The rows of a group lie close to one hidden flat surface of 10 dimensions, which may be shifted away from zero. Surfaces can cross.
In the rows, zero is written as 128.
Some rows, each with its group after it:
[126 107 132 120 134 158 102 124 128 132 147 186 162  94 148 113 132  96
  74 143  89] : U
[129 117 145 129 124 112 131 122 139 143 124 113  86 164 137 123 161 159
 137  76 162] : C
[159 124 168 136 162 162  97 117 171 162 112 163 105  63 195  98 155 130
 102 100 155] : E
[133 101 162  94 104  67 156  85 113 127 139 113 167 139 156 124 170 144
 109  85 123] : C
[154 146 110 134 122 158 151 184 131  99 134 117 119 102 109 167  87  81
 138 191 123] : E
[121 132 111 148 136 167 143 125 100 116 170 132 152 122  48 185 110 130
 182 178 142] : E
[ 98 139 174 165  77 138 117 138 114 118 123 127 111 123 129 150 110 113
 141 147 157] : A
[141 105 124 110 117  81  91 132 129 160  77 141 119 154 124  97 115 111
 115 124 128] : E
[217 102 164 136 174 129 174 130 146 135 139 165 182  95 151 204 168 169
 148 107 151] : E
[ 58 134  99 167 152 212 122  95 103 109 192 123 128 145  99 113 157 187
 146  81 128] : U
[170 156 187 137 169  71 143 176 171 134 100 129 101 146 152 190 131 137
 151 177 140] : C
[ 82 123 118 189 107 159 107 115 106 142  90 104  91 161  76 120  87 143
 156 115 166] : U
[ 83 174 122 114 159 154  80 152 139 112 187 169 131 100 126 127 119  93
 126 215  87] : U
[102 137  89 149 149 157 112 137  98 121 126 127 135 127  95 101 100 131
 162 167 118] : C
[144 142  90 131  59 109 181 128 107 114 128 155 137 164 119 147 128 154
 164  95 127] : A
[104 141 105 117 127 109 151  91 119 130 126  81 105 148 106  92 132 152
 153 113 136] : C
[172 106  90 126 118 109 163 170 136 108  70 108 147 144 156 116  84  92
  48 116  63] : E
[ 87 177 188 154 143 126 126 126 138  89 179 115 177 104 159 204 159 175
 142 130 136] : A
[ 97 131 114 102 134 110 119  54  94 145 150 129 156 109  91  85 135 137
 173 153 130] : C
[182 113 124 119 161  99 124 144 129 153  80 107 124 135 103 145 116 134
 181 152 169] : A
[177  93 101 116 153 116 141 153  65 122 127 167 189 132 120 115 145 142
 207 170 137] : A
[128 103 147 107 141 151 121 111 136 123 185 164 159 106 156 134 176 130
  86  98 109] : U
[105 132 181 121 154 101  48 175 144 132 131 153 131 134 173 130 143 108
  98 166 123] : C
[130 119 120  91 138 152 122 179  83 101 197 104 105 128 112 125 178 118
 224 182 185] : A
[138 152 132 122 141  71 131  99 124 130 118 168 205 123 161 135 148 182
 153 117 109] : E
[129 145 148 119  87 116 139 110 139 128 142 162 144 103 148 148 128 108
 107 134 117] : C
[145 145  71 163 129 208 180 121 118 105 130 139 156  73 101 136  76 113
 122 150  95] : E
[103 181 104 160 131 181 130 117 112 106 170 170 172  81 113 148 112 148
 177 171 120] : E
[104 144 117 172 143 192 148  94 121 124 173 153 125 126  92 149 146 182
 172 107 144] : A
[ 89 120 111 155  87 174  86 131 102 140 129 142  80 154 100  98 133 140
 171 101 180] : C
[101 140 137 169 153 189 142 156 135  91 158  94 120 122 139 154 132 140
 104 119 116] : E
[121 138 153 148 129 144  62 138 143 172 113 200  84 118 140 104 132 125
 155 149 166] : C
[145 117 117 145 132 135 161  99 155 130 115 142 173 123 115 167  98 129
  57  99  75] : U
[194  87 148 113 184 159 135 132 140 159 146 140 105  90  91 160 140 101
 158 175 170] : U
[179 162  83  93 117 198 145 177 197 130 162 155  47  68 139 136 114  62
  97 151 127] : U
[158 116  69 136  91 118 147 156 119 129  67 139 128 160 118 111  77 111
 102 113  96] : E
[148 179 109  91 143 155 108 190 144  88 166 115 139  68 184 134 151 116
 160 155 146] : A
[ 64 148 113 124 128 141 101 114 126 107 158 125 149 126 135 102 120 115
  81 131  74] : C
[141  93 178 128 114 111 133 119 138 140 130  95 113 145 112 180 148 133
 116  94 173] : U
[103 194  58 113 156 160 108 130 145 129 165 177 105 126 137  83 147 165
 168 129 105] : U
[157 137 150 149 181 112 176  82 158 151 132 179 149 129 135 157 152 186
 130 107 102] : C
[108 163 131 136 198 107 137  83 156 130 161 136 181 140  86 196 128 179
 129 143  88] : U
[117 104 171 138 177 151  85 121 124 144 146 140 128 111 119 133 148 126
 140 157 156] : E
[129 108 116 100 132 140 189 157  92  62 211  84 181 146 119 174 166 131
 124 130  97] : A
[173 130  45  70 168 124 140 141 144 118 129 108 166 120 130 110 130 133
 110 107  89] : A
[132  68 148 134 120 121 121 140  80 119 106 121 163 131 114 118 108  82
 106 172 110] : A
[155  59 124 118  95 178 131 103 132 147 128 155 118 105 147  89 144  98
  52  54 123] : U
[119 147  80 149 104 142 119 149 106 117  85 132 138 129 129  97  83 120
 140 138 114] : A

New rows. What belongs after each?
[168 134 140 129 143  68 122 126 141 145  61 161 169 123 210  92 147 171
 120  84 116] : E
[130 150 126 138 151  92 128 121 127 132 128 138 150 165 124 154 153 197
 180 107 144] : U
[ 84 162 102 186 156 195 123 117  99 113 114 110 129  92 119  83  92 143
 164 161 127] : E
[140  67 140 166 165 197 148  83 111 151 144 116 129 126  81 146 156 171
 145  74 173] : U
[127 158  80 122  78 112 136 172 129 101 105 139 134 153 131 133  84 107
 108 141  85] : E
[132 114  88 162 108 162 107 142 100 143 112 187 132 155  86 131 105 137
 161 133 135] : E
[166  86 180 136 189 154 116 126 144 154 125 115 109  92 134 139 152 121
 129 138 171] : E
[118 181 121 123 123 122  78 154 157 152 118 153  70 122 118 123 107 112
 172 176 158] : U
[171 110 129 106 108  75 136 183  68 106 110 142 181 137 146 131 138 118
 204 183 148] : A
[ 98 154 137 128 137 139  94 133 137 107 168 197 183  98 167 138 128 109
  72 160  63] : U
[136  93 168 141  87 114 133 110  97 136 143 165 156 150 130 156 170 160
 156  87 168] : C
[132 113 120 126 142 153  95 142 126 140 103 130 112  96 118  93  84  64
 101 186 112] : E
[ 72 161 133 132 143 102 104 143  96  74 144 102 218 129 159 134 129 149
 123 154  82] : A
[135  61 154 145 157 148 117 124  82 128 136 147 175 124 117 123 146 130
 136 140 135] : U
[147 116  67 150 165 183 127 108 110 161 112 153  96 131  92  71 129 167
 190 111 156] : U
[ 93 113 139 136 181 161  79 141  79 117 170 171 171 109 112 107 131 104
 153 223 103] : U
[140 125 168 110 156  81 113 117 137 149 103  81 109 124 131 126 142 131
 158 142 173] : E
[ 72 155 142 122 133 123 100 159 108  94 183 118 131 156 128 141 157 143
 166 159 132] : U
[145 104 172 115  53  65 165  88 123 143 143 181 150 162 124 178 158 139
 124  95 136] : A
[166 149  96 166 178 127 149 121 137 151  83 145 142 140  81 160  91 169
 185 150 131] : U
[ 86 122  85 129  51 104 146 144  70  97 116 106 140 187 104 100  97 108
 127 130  98] : A
[109 147 152 197 112  98 104 145  90 123  48 137 173 131 137 128  70 135
 163 176 134] : A
[153 128 114 128 143  88 122 163 112 118  73 141 174 126 162 101  93 106
 110 169  78] : E
[160 113  90 151 132 193 124 118 124 153  88 160 114  72 112  84  78  89
 126 153 130] : E
[139 135 132 183 155 159 149 166 154 119 122 150 111 163 139 172 131 166
 110 102 114] : C
[168 124 117 124 110 159 185  98 155 127 155 159 140  93 142 149 139 132
  88  81 106] : C
[124 157 121 100 125 174 128 126 189 125 191 151  95  90 141 153 144 107
  76 107 114] : U
[139 165 158 161 154 164 117 112 149 149 153 182 124  83 137 165 160 180
 201 129 187] : A
[115 116 159 119  85 137  86 144 132 123 143 175 136 109 181 121 145  99
  80 113 123] : U
[106 120  96 179 133 207 138  94 115 133 127 141 125 121  98 113 114 158
 130  87 132] : E
[186 140 144 112  75 124 146 191 131 102 124 153 141  82 186 157 126  86
 136 153 149] : A
[126 124 140 122 169  94 122  88 136 159 129 106 116 159  79 154 146 173
 171 118 162] : U
[157 118 150 132 114  84 176 127 111 115 105 125 167 135 160 136 131 136
 119 124 109] : C
[ 70 155 169 223 127 160 111 109 101 123 107 144 146 121 112 147  96 163
 160 151 143] : A
[126 110 104 127 117 131 114  68 126 168 103 154 134 127  98  99 117 138
 127  96 134] : E
[162 126 126 116 145  66 100 109 124 165  46 157 156 109 172  66 119 130
 138 133 124] : E
[137 104  61 105 101 180 179 141  90 101 192 131 115 149  89 115 149 124
 155 112 121] : A
[ 96 142 164 134  95 129 126 102 136 110 163 166 174 104 162 157 141 130
  78 106  98] : A
[167 134  78 160 120 192 164 201 104  90 128 167 140 112 162 119 118 130
 148 138 108] : U
[192  69 133 133 113 131 147 143 107 136 102 163 154 128 165 119 157 144
 128  75 147] : U
[126 207  80 113 131 125 125 121 189 145 136 158  90 133 131 137 126 165
 144 101 121] : U
[140  91 140 100 127  76  91 123 129 155 108 155 143 162 119 129 136 114
 103 124 120] : E
[140 140  54 160  71 125 199 121 104 116  90 130 131 185  81 142  85 164
 154  86 109] : A
[165  87 157 154 186 150 134 130 119 141 116 129 146 116 126 145 144 148
 141 128 145] : E
[ 99 134 128 170 170 197  88 108 120 132 134 185 158  69 164  76 123 134
 100 137  94] : E
[134 123 118 152 129 178 137  88 121 156 144 134 105 118  66 151 129 158
 187 109 189] : E
[165 135  93 114 124 117 150 135 117 127 101 128 153  97 100 132  77  85
 144 194 111] : E
[141 134 136 122 109  91 136 123 150 136 127 149 139 163 146 163 161 177
 129  63 138] : E
[202 123 146 147  95 132 185 172 117 113 122 152 139 109 141 188 132 126
 182 146 167] : A
[ 95 153 146 111 152 146  65 137 150 135 149  98  92  97 132 119 136 111
 142 152 164] : A
[ 65 131 124 135 124 128 116  81 135 127 145 105 133 159 122 115 138 159
  78  64 101] : E
[163  71 113  81 159 179 154 153 104 116 194 106  98 119 117 105 176 101
 139 139 144] : U
[154 126  85 100 146 120 153 138 129 105 148 181 200 122 167 115 137 125
  68 122  36] : U
[158 140 124  96 170  98 177  65 155 161 133 103 101 115 110 114 152 158
 162 117 145] : C
[127 147 117 103 165 142 119 111 156 128 176 175 160 102 137 139 145 128
  95 140  80] : U
[ 51 132 125 153 145 154 115 113 116 102 145  72 125 150 111 109 116 133
  86 119  93] : E
[120 105 159 146 149 121  88 180 144 123 109 130 111 172 186 117 156 143
  78  85 121] : C
[144 103 148 114 181  96  98 194 137 118  88  72 110 163 185  96 146 122
  95 119 119] : C
[172 126 140 127 120 126 144 166  96 122 138 150 135 119 132 150 151 136
 218 165 183] : A
[107 169  97 106  98 120 126 159 144 103 151 141 120 143 161 118 132 124
 110 120  97] : U
[132 118 144 118 169 119 101 122 115 133 159 193 187 114 156 126 165 151
 138 146 109] : U
[155  63 134 124  96 158 103 108  87 141 127 208 186  91 159  95 153 115
 114  96 138] : C
[133 141  80 125 104 178 179 124 142 102 135  78 113  91  86 143  67  73
  85 147  96] : E
[176  84 156 106  95 123 133 179  87 109 137 162 163  97 161 132 139  70
 137 182 136] : A
[149 130 161 149  36 109 157 164  88 100 131 188 170 114 171 158 131 112
 152 149 134] : A
[ 81 119 159 158 156 139  94 151 118 108 175 139 157 183 112 187 158 169
 127 119 126] : C
[106 163 199 165 114 106  95 129 156 130  94 128 141  95 161 170 102 124
 108 142 146] : A
[100 186 127 136 141 112 125  85 125 126 124 116 153  88 144 104 124 165
 173 139 135] : E
[181 158 103 101  98  76 141 139 163 147  81 126 117 138 133 153 114 141
 152  98 149] : A
